There are 3 ways to turn a row about zero (a turn may also mirror it). The second row of each pair is the first, turned, with some noise. The first 30 pairs use one turn. New pairs use 3 turns, one after the other, and a turn may come again.
In the rows, zero is written as 128.
Some pairs, each with its turns in order after it:
[143 125 166 147 132 123  80 207 181]
[127  63  90 145 164 159 113  66 173] | (2)

[ 99 146 127  89 121 118 101 114 114]
[132 102 129 118 156 174 126 142 114] | (0)

[137 180  97 157  91  90 124 144 134]
[157 118 167 111 123  88 115 104 180] | (2)

[118 145 191  87 127 133 116 122 174]
[106  84 121 141 102  91 143  80  93] | (1)

[126 102 164 130 122 141 104 176 134]
[ 88 160  87 123 125 131  99 136 129] | (0)

[117 158 112 133 130  90 207 160 140]
[104 154 148 130 152  97 123 164 207] | (2)

[137 128 180 112 106 125 159  76 123]
[129 106 167 140  77  94 146 105 159] | (1)

[185 141 127 141 132 129 187 108 185]
[122  90 202 165 155 108 136 156 114] | (1)

[126 179  65 139 112 164 121  51 124]
[196  36 148 129 112 112 135 128 122] | (0)

[128  97 115 116 101 118 104 145  49]
[112 131 105  74 103 158 161 157  84] | (0)

[132 166 137 167 198  88 130 125 121]
[160 167 141  98 152 180 142 128 177] | (2)

[124 170 134 120 185 121  96 126 107]
[125 110 147 139 127 171 126 176 169] | (0)

[103 139 127 164 111 132 169 129 119]
[100 145 142 117  93 121 119 132 155] | (2)

[139 130 168 145 150 122 105  87 127]
[140 132 128 182 121 135 126 165 121] | (0)

[ 65 146 145 112 165 127 207 106  87]
[171 155 171  94 200 109 158 171 148] | (0)

[161 134 160 128 207 179 130 162 141]
[ 56 169 148 125 157  87 135 119  80] | (1)

[167 126 137 137 146 135 121  94 121]
[ 90 133 139 146 128 107 136 152 158] | (1)

[102 133  94  88 121  95  72 207 188]
[149  88  51 118 176 161 151 111  61] | (1)

[132 126 130 112 114 120 107 121 132]
[130 113 107 133 122 123 143 126 133] | (1)

[105  93 118 114 126 145 152 125 136]
[100 131 110 139 125 125 111 161 110] | (2)

[200 147 158 129 143 146 128 119 130]
[ 89 122 151 124 137  69 149 160 133] | (1)

[103 108 142 105 142 169 136 123 143]
[102 118  81 130 119 137 140 153 112] | (2)

[126 149 100 103 128 102  99  98 143]
[187 124 131 133 130 106 125 150 122] | (2)

[ 66 134 122 169 154  94 181 150 116]
[140 135 172  95 134 192  78  94 125] | (1)

[117 159 122 141  94 190  49 143 111]
[133 145  45 112 105  81  85 161 108] | (1)

[206 207 139 112 150 139 137 141  94]
[144 140 151  84 183 102 209  91 138] | (2)

[137 170 136 185 130 107 157 139  90]
[106 126 181 112 110  86 129 167 117] | (0)

[ 97 111 128 128 124 121 188 132  83]
[142 157 144  80 160 101 163 141 114] | (0)

[102 124 146  83  50 166 152  87 116]
[101 126 118 168  64  67 160 139  90] | (2)

[194 156 143 117 113 147 147 150  59]
[148 160 160  75  61 140 103 159 106] | (0)

New pairs, each followed by its turns in order:
[161 150 153 147 179 131 130 110  98]
[127 103  70 119 111 141 105 101 151] | (0) (0) (1)

[154 144 133 150  58 111 105 112 147]
[135  86  95 128 115  61 118 125 145] | (0) (1) (2)

[143  81  73 142 118 156 104 119 128]
[120 115 116 178 119 137 165  82 114] | (1) (2) (1)

[197 143 126 155 146 156 156  84 183]
[132 130 117  90 153 174  64  66 106] | (1) (0) (1)

[118  98 130 112 108 127  80 127 130]
[153 125 115 121 141 143 125 169  99] | (2) (2) (0)

[132  52 127 170 114 116  66 108 174]
[136 132  84  68 162  53 147 157 145] | (1) (1) (1)

[125 120 134 137 207 114 110  79  66]
[136 199 152  94 116 184 114 183 114] | (0) (1) (0)

[121 119 185 207 120 106 109 173 130]
[ 92 171  94  90 145  78 173 140  91] | (1) (2) (0)

[136 154 136 161 138 128 159 132  69]
[156 172 148 173 100 127 123 113  96] | (2) (1) (2)

[207 116  78 105 152 139 140 143 156]
[ 92 139 164 148 187 126  73 105 157] | (1) (0) (0)

[138  98 128 109 161 131 129 135 122]
[142 101 122 136 155 148 146 112 128] | (0) (2) (1)

[148 123 135 141  93 207 139 122 129]
[170 113 126 176  89 105 102  92 131] | (2) (1) (0)

[144  97 160 195 152 195 109  86 125]
[105  53 126 148 181 134 124 188 152] | (2) (1) (1)

[ 94 126 119 110 153 147 127 135 123]
[127 134 137 129 123 112 148 165 146] | (0) (1) (0)

[119 131  64 114 207  49 119 146 158]
[ 93 107  85  91 115 126  20 107 157] | (1) (1) (1)

[ 69 119 132 177 133 166 100 127 148]
[108 115 163 100  53 105 142 108 120] | (2) (1) (0)

[185 151 128 134 147 113 129 139 129]
[ 98 108 153 121 120 103 123 156  96] | (2) (0) (1)

[ 83 127  91 127 150  52 129 129 158]
[131  98 110  66 129 144  52 135 135] | (1) (1) (1)

[148 108 181 111 153 148 117 150  91]
[155 177 123 152 126 159 127 167 151] | (1) (0) (0)

[139 105 113  49 113 136 166 147 119]
[ 78  95 151 119  94 143 152  84  92] | (1) (1) (1)

[111 146 107 121 138 119 104 142 130]
[137 107 141 137 117 123 144 115 152] | (0) (0) (0)

[128  58 155  97  81 117 156 143 167]
[153 103 152  84 150  66 179 114 126] | (0) (2) (1)

[133 103  95 170 131 161 188 143 153]
[101 189 125 184 127 139 124 115  90] | (2) (0) (1)

[ 76  74 136 128 121 131 137 128 152]
[149 129 148 111 164 147 135 125  69] | (1) (2) (0)

[121 118 128 105 110 126 120 133 150]
[112 134 129 125 151 119 106 118 122] | (0) (0) (2)

[149 130 133 131 148 106 123 153 133]
[116 133 121  96 138 110 122 126 150] | (1) (2) (0)

[116 139 130  99 132 129 136 163 174]
[160  85 116 115 151 151 123 127 118] | (2) (2) (2)

[ 99 167 129 115  97 124 137 118 106]
[158 115 151 137 137 130  99  92 141] | (0) (1) (1)

[115 128 103  70 144 141 114 159 118]
[105 166 103 134 113 139  93 102  93] | (2) (2) (1)

[116 130 140 106 130 151 131  97 126]
[113 118 131 121 139  98 155 132 123] | (2) (1) (1)

[102 122 142  94 161 123 118 207 125]
[111 118 165  88  81 148 175 112 140] | (2) (1) (2)

[104 119  98 109 100 105 119 143 207]
[147  96 126  75 150 100  92 109  78] | (1) (1) (1)

[ 49 151 126 107 121 190  96 146 142]
[177 128 162 208 127 132  98 158  88] | (0) (0) (1)

